There are 8 hidden switches. A switch that is on adds its own fixed numbers to the row, and there is some noise. The rows also spread widely along 12 directions, which tell nothing about the answers.
Known rows, each followed by its switches (1 for on, 0 for off):
[-26  -7 -16  31   4  15  27 -17 -18  -1  -2  -4  10  11 -11  39  17  -2
   6  -9  27 -12  11 -11  13  12 -15 -13 -34   0  31  17 -44   7  17  15
  27   4 -16   0   1] => 0 1 0 0 0 0 0 0
[-11  12  11   5 -12  19  -7 -13  -9 -14   2 -11 -30  32  28  12  23 -18
  -2  -1  -9 -17  34  -8  20  -9 -27   6   7 -13 -13   8 -17   7  -1  13
  10  -2  13   4 -11] => 0 0 1 1 0 0 0 1
[ -8  -2   2  -7 -10  15 -16  17  -7  -5  -1  -8 -30   6  -2  38   0 -20
 -15 -19  24 -18  30  13  30 -15 -17   3  -5  -6 -10  34 -23  31 -15  14
  43  -1 -16 -23   9] => 0 0 1 0 0 1 1 1
[-33  16   5   3 -10  19 -16 -13   4  -6  18  -5 -32   9  44  -4  14   1
  15 -19  11 -14  22   1  15   1   9  13   5  -8  -3 -10 -14  -1  14   1
 -10   8  22  23   2] => 0 1 1 1 0 0 0 1
[ -4  -6 -12  16  -2  -5  11  12  29 -25  -1   6   9 -54  12  25   5  -2
  -3 -12  13  -8  35 -19  44  -2  11   9   7   2 -16  -5 -21   5  -6   5
  38  13  13 -22  29] => 0 1 1 0 1 1 0 0
[  0  16 -18  34  21 -22   9  -4  -1 -34   0   4 -14 -11  48  20 -23   9
  -6 -10   2  -6  16 -52  36   1   5 -20  25   6  -8   3 -20 -19  20  11
  -8  13  42 -21  21] => 1 0 1 1 0 0 1 0
[  0  12  31  10  -3  15   3  -3  14 -19 -11   0 -11   0  21   9   2   3
  -5 -12   0 -25  21 -25  25 -15 -13  15  20 -37 -23  -6 -12  14   5 -19
  -1   5  12   6   4] => 1 0 1 1 1 0 1 1
[-10  -1  32  24   5   1  41 -22 -17 -11 -13 -12   1  20  13  12   5   7
  -1   6  -2  -5  13 -35  11  -3 -27 -11  12 -40  -1   6 -17   1   9  -6
  16 -13  12  17  -2] => 0 1 1 0 0 0 1 1
[ -6  17  19  23  10 -29  36 -12 -38   8   9  22  -5  24  25  -4 -35   5
 -32  12 -25 -10  21 -15  18 -42  -3 -29  25 -15  10  31 -45  -3   7  -3
  15   4  -6 -17   5] => 0 0 1 0 1 0 1 0
[ 20   6 -17  13  13  15  -5  20  11  -5   7   6  10 -16 -14  46   7 -10
 -12 -14  32 -36  25 -26  30 -16 -11  -7 -11 -14  19   3 -53  16  14  -2
  25  10 -12 -36   3] => 0 0 0 1 0 0 1 1
[ -1  15   8  37   1  19   9  -9 -12 -19  -5   9 -33  10  41   9   0  -6
  -4 -25  -8 -13  10 -16  25  -3 -30   4  22 -15  -4  22  -7  10   6  -9
 -12  -1  -5  -4  -6] => 0 1 0 1 0 0 1 0
[-30  16  -8   3  26 -14  23 -20 -15   6  15  -4  11  -8  10  28  -7  13
  -9 -12  32  -5   8 -51  30  15 -17  -1 -12 -32  19  -3 -36 -15  25  15
  10  16  22  -4   8] => 0 0 0 1 1 0 1 0
[ -3   4  17  11   9   6 -10   1  -3 -18  -6  -3 -19  23  15  21 -12  10
  -3 -14  13 -22   1 -20  12 -22   0  -6   2 -18   0   9 -24  12  22  -5
  -8  -1  12  -4  -1] => 1 0 0 1 0 0 0 1
[  6  11  15  55  -2  -2  40 -21  -8 -33 -22   3 -28 -15  33  28 -17  14
   2 -13   5   3   2 -48  32  12 -38 -23  37 -24   1  33  -7   5   1 -19
  -9   2  -6  -5  -7] => 0 0 1 0 0 1 0 0
[-29   2   5  -3   8  -4   6 -17  23   8  50 -14   8  -8   8  -7  36   5
  20  -8  17  -4  45 -54  11   3 -18  24  10   3   1 -38 -19 -23  17  20
  30   6  17   4 -11] => 1 1 0 1 0 0 1 0
[-34 -13  17  42 -13   3  37 -21 -21  -8   8   9 -20  19  34   0  -8  19
   8 -21  -9  -6  20  24   0 -13  30  -9   5  27   7  26 -23  -7  28  -8
  14  -5  -7  18  15] => 0 0 0 1 1 1 1 0
[-17  17  22  17  -5  -1   8  -9  -8   2  14  10 -15  22  25   4  -8   8
  -7  -1  -6 -20  32 -11   6 -35   2  -9  22  -3  -1  15 -40   5  12 -10
   9   4  -4  -2   2] => 1 0 1 1 1 0 1 0
[-37  15 -27  30   0  20  16 -23 -15  -8   0   7   0   5  31  16  13  -2
   0 -17   0  -9  13  -5  28  18   5   5 -23   5  16  -3 -35  -2  24  18
  -6  19   5  15  13] => 1 0 1 1 1 0 0 0
[-12  15   8  10  15  -6  -3  -6 -23 -16  -1  10 -33  29  21   0 -30  -5
 -14 -26   3 -12  -9  -6  14 -18  -4 -17   0 -20   8  26 -11   6  27  -1
 -11   5   7  -4   0] => 0 0 1 0 0 0 1 0
[-11  13 -24  32  10  -6  23  -5  24 -24   9   8   5 -35  47   2   1  16
  14 -10   3  -7  24 -38  30  13  30  -5  12  -1   4 -32 -22 -31  33  -3
 -11  19  38   1  17] => 0 1 1 0 0 1 1 0
[-15  18 -21  19  -2   5  14 -21  41 -33  23   9   2 -52  52 -29  23   2
  11 -15 -19   4  36 -45  48  29   1  36  24   3 -15 -45  -2 -24  11  12
 -11  36  28  11   2] => 1 0 1 0 1 0 0 0
[-20   1   8  21  18  -4  17 -16 -15   2  15   2  -5  18  10 -10   1  -5
  -9 -18  -5  -2   9 -20  21  -9 -13   5  -3  -3  21  -1 -24   1  17  15
  11  -2  -6   3 -10] => 1 1 0 1 0 0 0 1
[-21 -10  43  12   3  -7  19  -6   3 -27 -19  -7 -21  -6  13  13 -10  13
   3 -22  16  -1  -2 -25  16  -9 -12  -1  17 -36 -23  16  11  15   3 -20
  18  -9  20  13  16] => 0 1 1 1 0 1 0 0
[  6   9  -7  29  14  -3  12   8  15 -12   6  13   9 -17   9  26 -12  13
  -1  -7  20 -23  19 -47  22 -13   2 -11  12  -8  13  -1 -43   2  17 -11
   8  10   0 -27   7] => 1 1 0 0 0 0 1 0
[-32  -2  13  -9 -14  22 -13  -5  12   3  18 -20 -17  11  12  37  22  10
  18 -12  35 -20  33   0   9  -2   4  14  -8  -4 -10  -5 -26   1  16   5
  29  -5  13   7   5] => 0 0 0 1 1 1 1 1
[ -8   9  28  32  -7  -5  52 -11   0  -3 -13   2   7 -36  16  38  -1  22
  -7  11  17  -4  33 -52  34   1 -30  -5  34 -43 -12  17 -33   8 -17 -22
  30   4  -1  -9  11] => 0 1 1 0 1 1 1 0
[ -6  20   9   7  -1  12  -9   1  24 -35 -13  -4 -10   0  40  23  10  10
   9   5   5 -26  19 -46  23  -9   1   1  15 -30 -19 -20 -18   0  14 -12
 -20  15  44   6   9] => 1 0 1 1 0 0 0 0

New rows, each followed by its switches (1 for on, 0 for off):
[ -6   4 -12  27  18 -27  37   0  -4 -10  14  18  20 -39  27  14 -17  18
 -24  -9  -2  -7  23 -31  42  -4  19  -3  16   1   1   2 -41 -16   9   4
  24  22  21 -23  30] => 0 0 0 1 1 0 1 0
[ -2  -1   9   5  19 -16   2   7 -11 -10   9  18  -8  10   0 -12 -20  -9
 -26 -25  -6 -14  -3  -5  20 -32   4  -5  -7 -11  13  13 -21  10  21   0
  10  10  -2 -16   2] => 0 0 0 1 0 0 0 0
[-17  17  -4   5  14 -12  -2   9 -37   4   1  11 -14  29  27  21 -19 -13
 -30   4  -6 -20  21  -4  29 -31   3 -15  -2 -19   1  22 -42   8   3  11
  14   4  17 -21  22] => 0 1 1 1 0 0 1 0
[  0   9 -20  27  -6   9   6   9   1 -18   0   8 -16 -17  44  20   6  -7
 -12  -8 -14 -12  30  -7  52   4   0   7   8   3  -4   3 -29   0   0   9
   4  12   8 -20  10] => 0 0 0 1 0 1 0 1
[ 10  -3   9  46   3  -7  40 -17   3 -44 -25   6  -3 -13  46  13  -7   9
  -1  -3 -29  -2  13 -34  34   9 -10   1  34 -12 -30   3   0 -10   7  -9
   3  -2  32  -3  15] => 0 1 0 0 1 0 1 0
[-17  12   3   7  10  13  -7  -3  -7 -12  -7   9 -11  24  15  -1   3 -17
  -6 -14  -2 -22   1  -5  16 -19   3  -4 -15 -26   8  -4 -20  12  24  -2
 -10   6  14   9   4] => 0 1 1 1 0 0 0 0
[  9  29  13  13  -3  -4   6  -7  -8  -4  15  11 -20  22  46   5  -6   2
 -11  19 -27 -22  43 -24  21 -31 -17  -6  37 -16 -10   6 -35  -5   0  -5
  -1   7  12 -23 -12] => 0 0 0 0 1 0 1 0
[-11   3  11  22  -7 -11  15 -12 -19 -15   1   4 -18  27  26  11 -10   4
  -6   8  -8 -11  25  -4   7 -23   6 -24  17   4  -1  27 -30  -1   8   4
  15   2  12  -3   7] => 0 0 1 0 0 0 0 0
[  7  13   6  24 -13  23  -8  -1  28 -22   7  13 -15  -4  29   8  20  -6
   6  -8 -12 -30  35 -17  23 -19 -12  15  21   0 -12 -11 -23   8   5 -13
  -4  12   0  -7 -10] => 1 0 0 1 1 0 0 0
[ -4   4   0  22   6  -2   8  -5  -4 -27  -3  -1 -23  -4  22  23  -6  -6
  -7 -26   9  -8  16 -26  28   2 -23  -4  17  -9 -11  20  -9   6   4   1
  12   8  11 -14  10] => 0 0 1 1 0 0 1 0
[ -9   2  10  15  11 -12  22  -4   1 -13   8   2   0 -14   9  14  -7   5
 -15 -15  15 -12  22 -42  31  -6 -19  -1  18 -13  -6   7 -20   5   2  -2
  24  12   0 -12   9] => 1 0 1 1 0 0 1 0
[ -4  -3  11  14  -7   8   3   5  16 -17   6   2  -7  -2  23   9  13   1
  -1  -2 -10 -19  35 -16  28 -19   7  10  13   0 -11 -11 -23   3   7   0
  17   3   7  -8   3] => 1 0 0 1 0 1 0 1
[-35  25  -3  17   4  -3   0  -7 -16   2   1   3 -14  19  56  27 -13  14
   0  10  -3 -13  28 -19  26 -12  26 -10   4  -9  -5  -3 -40 -12  21   6
  -9   5  38   0  25] => 1 1 1 1 1 1 1 0
[  0  18  -6  26  31 -18   8  -2 -16 -19  -9   2  -9  10  34  31 -20  -3
 -14   1  -1  -9  12 -57  38  -5 -21 -18  18 -23  -5   6 -25  -4   9   6
  -1   1  32 -25  11] => 1 1 1 1 0 0 1 0
[ -8  -3   8  18  -7  13  11   1  11 -15   4   8   3   3  20  12  13   5
   3  -9  -4 -30  29   3   9 -19  21   4   2   3 -10  -5 -33  -1  23 -11
  15   7  12   3  15] => 0 0 0 1 1 0 1 0
[ -3  12   6  -7   6 -10  -2  -3  21 -12  31   4  -8  -2  23 -20  13  -9
  -6   1 -18 -11  47 -37  26 -21  -8  13  26  -5 -18 -22 -13 -11   4  15
  20  14  20 -15  -2] => 1 0 1 0 0 0 1 0
[  3  25   7  23 -10  26  12  -4  -2   1  -4   3   4   4  29  43  17  11
  -2  20   6 -33  33 -29  27  -7 -17  -4   9 -36   7  -3 -57   7   3 -17
  -5  10   8  -3  -5] => 0 0 0 1 1 0 0 1
[ -6  -7   1  -7   5  -4   3  17   5 -15   6  19   3 -14 -19 -14  -5 -24
 -32 -29  -2 -15  16   0  39 -24  -2  18 -14  -7  -4   6 -17  28  -9  14
  35  22 -20 -23  13] => 1 0 1 0 0 0 0 0
[-46  16   9  17  12 -10  28 -26 -39   7   2   5 -16  18  34  -6 -15  12
 -14  -9  -9  15  -2 -24  32   7 -18   4  -4 -27  16  17 -19  -3  10  14
 -14   8   0  10  -3] => 1 1 0 0 0 1 0 0
[-21 -14  16  13   9   6  19 -17  -6 -20   3  -8 -12  17   4   1  -1  10
   8 -30  16  -8  -3  -3   2   3   9  -1 -11  -6   7   7  -3  -1  36   1
  11  -8   7  20   2] => 0 0 0 0 0 0 1 1
[ -7  17   9  28  -3  -3  19 -11  -3 -15  -5   7 -14   7  49   7  -1   1
  -9   8 -28 -10  32 -24  31 -10 -10   1  27 -13 -20   3 -19  -1  -4   3
   2   6  18  -2   9] => 1 1 1 0 1 0 1 0
[-11  12  -1  31  -1  -5  12 -16  -1 -27   8  -2 -36  -7  51  13  -9  11
   1 -13  -6   9  26 -37  38  15 -25   8  36   2 -18  15  -3  -9   0   8
  -2   4  11 -14  -3] => 1 0 0 0 0 1 1 0
[ -4   8   4  35   0   8  13  -7 -23   3   8   7 -15  33  20  14  10 -18
 -14   2 -19 -18  38  -8  19 -25 -20 -11  13  12   8  18 -42   8  -1  12
  23 -12 -16 -15  -4] => 1 1 1 1 0 0 1 1
[ -1  21   5  13  30 -19   2 -10 -12 -20 -17  -5  -2  24  27  23  -9  -7
 -10  16 -12  -8   7 -65  32 -10 -20 -18   5 -40  -4 -14 -20 -10  18   9
 -11   0  52 -11   4] => 1 1 1 1 0 0 0 0
[ 11  29 -24  40   7   5   8 -13   1 -20   7  11 -18 -10  51  24  -3  -6
  -3  -7  -8 -13  28 -36  38   3 -19 -10  27   2   1   5 -30 -13  12   2
 -12  13  15 -19   1] => 0 0 1 1 1 0 1 0
[ -2  11   7   5   7 -11  13   6  -3  -7   6   8   2 -10  16  11 -12  13
 -17   1   5 -15  18 -23  31 -12   0  -7   9 -27   4   7 -36   3   5  -1
  13  12  12 -16   5] => 0 0 0 0 0 0 0 1
[-12  17  28  28 -26  12   8 -15  11 -18   6   2 -35   5  51   4   9  16
  18   2  -8 -16  35 -17   8 -17  -3  -7  39  -8 -11   6 -16  -4   7 -25
 -11   4  11  14  -6] => 0 0 1 1 0 1 0 0
[-15  16  -1  15   1 -16  32  -9 -35   3   3   1  -1   6  42  30  -9   4
 -33  17 -14  -6  44 -17  45  -6 -13  -5  20 -14 -14  19 -47  -4 -16  21
  32   9  22 -17  23] => 0 0 1 1 1 0 1 1
[ -9  -2  21  32   9 -12  25 -19 -13 -25  -7   1 -25   6  33  -3  -2  -3
  -9 -14 -27   9  11 -37  39   3 -39  10  27  -8 -15  12   7   1  -3  11
   5  -2   2  -6  -9] => 1 0 0 1 0 1 0 0
[ 23  26  29  35   7  -1  12 -14  -4  -5  10  22  -8  25  19  -2  -7   1
  -2   9 -21 -28  14 -38   5 -42 -18 -24  30 -25  20   5 -39  -1  26 -28
 -21  -1  -8 -11 -30] => 0 0 0 1 1 0 0 0
[ -4   6   4  17  11 -33  14 -16   9 -28  21   0 -16 -14  33 -10 -14   8
  -1 -10  -4   8  22 -40  25  -5  -6 -12  39   6  -7   3  -4 -22  12   9
  11  11  30 -15   3] => 0 0 1 0 0 0 0 0
[  7  17   7  51   1  20  30 -21  -6 -27 -16   9 -32 -10  35   4  -6  -1
   1 -31  -2  -4  -1 -30  34  18 -36  -3  25 -30   9  19  -1   7  14 -22
 -27   3 -20   6 -19] => 0 0 1 0 0 1 1 1
[-12  -7   1  40  -3   0  42 -13  -8 -25 -10   1  11  -8  29  12  10  10
  -7  -2 -15  -7  26 -21  31  10   0   5   9   2  -4   0 -31  -4   6   7
  15   7  11   6  16] => 1 0 0 1 0 0 0 1
[-16   8  -3  23  -9  28  14 -21 -11 -20 -12 -11 -21  23  26  25  15  -4
   3 -11   3 -10  21 -12  21  19 -26   4  -1 -12  -7  14 -16  11   6  11
   2   1  -1  12  -3] => 1 0 1 0 0 0 1 1
[-18  -4  12  -4  -1  14  -2  -2  11 -34  -7  -1 -18   6  14  -5   4   2
   3 -28   2 -14   0   2  17  -4   8  15 -10 -19 -13  -2   4  11  18  -2
  -1  11  18  13   7] => 0 0 0 0 0 0 0 0
[-26   3  23  15   6 -14  37 -18 -15   4  23   1  -4 -10  12   0  -5  20
  -9 -14  15  -1  20 -36  18  -1 -25   1  22 -19   7  15 -24  -6   6  -4
  22  11  -4   1   0] => 0 0 0 1 0 0 1 0
[  5  19 -21  20  15   5  -6  12  -6  -4  -2  12   4   2  26  43  -2  -9
 -20   6  -1 -26  29 -34  43 -15 -12  -3  -1 -12  -1   1 -50   7   3  12
   9   8  15 -38  13] => 1 1 0 1 1 0 1 0
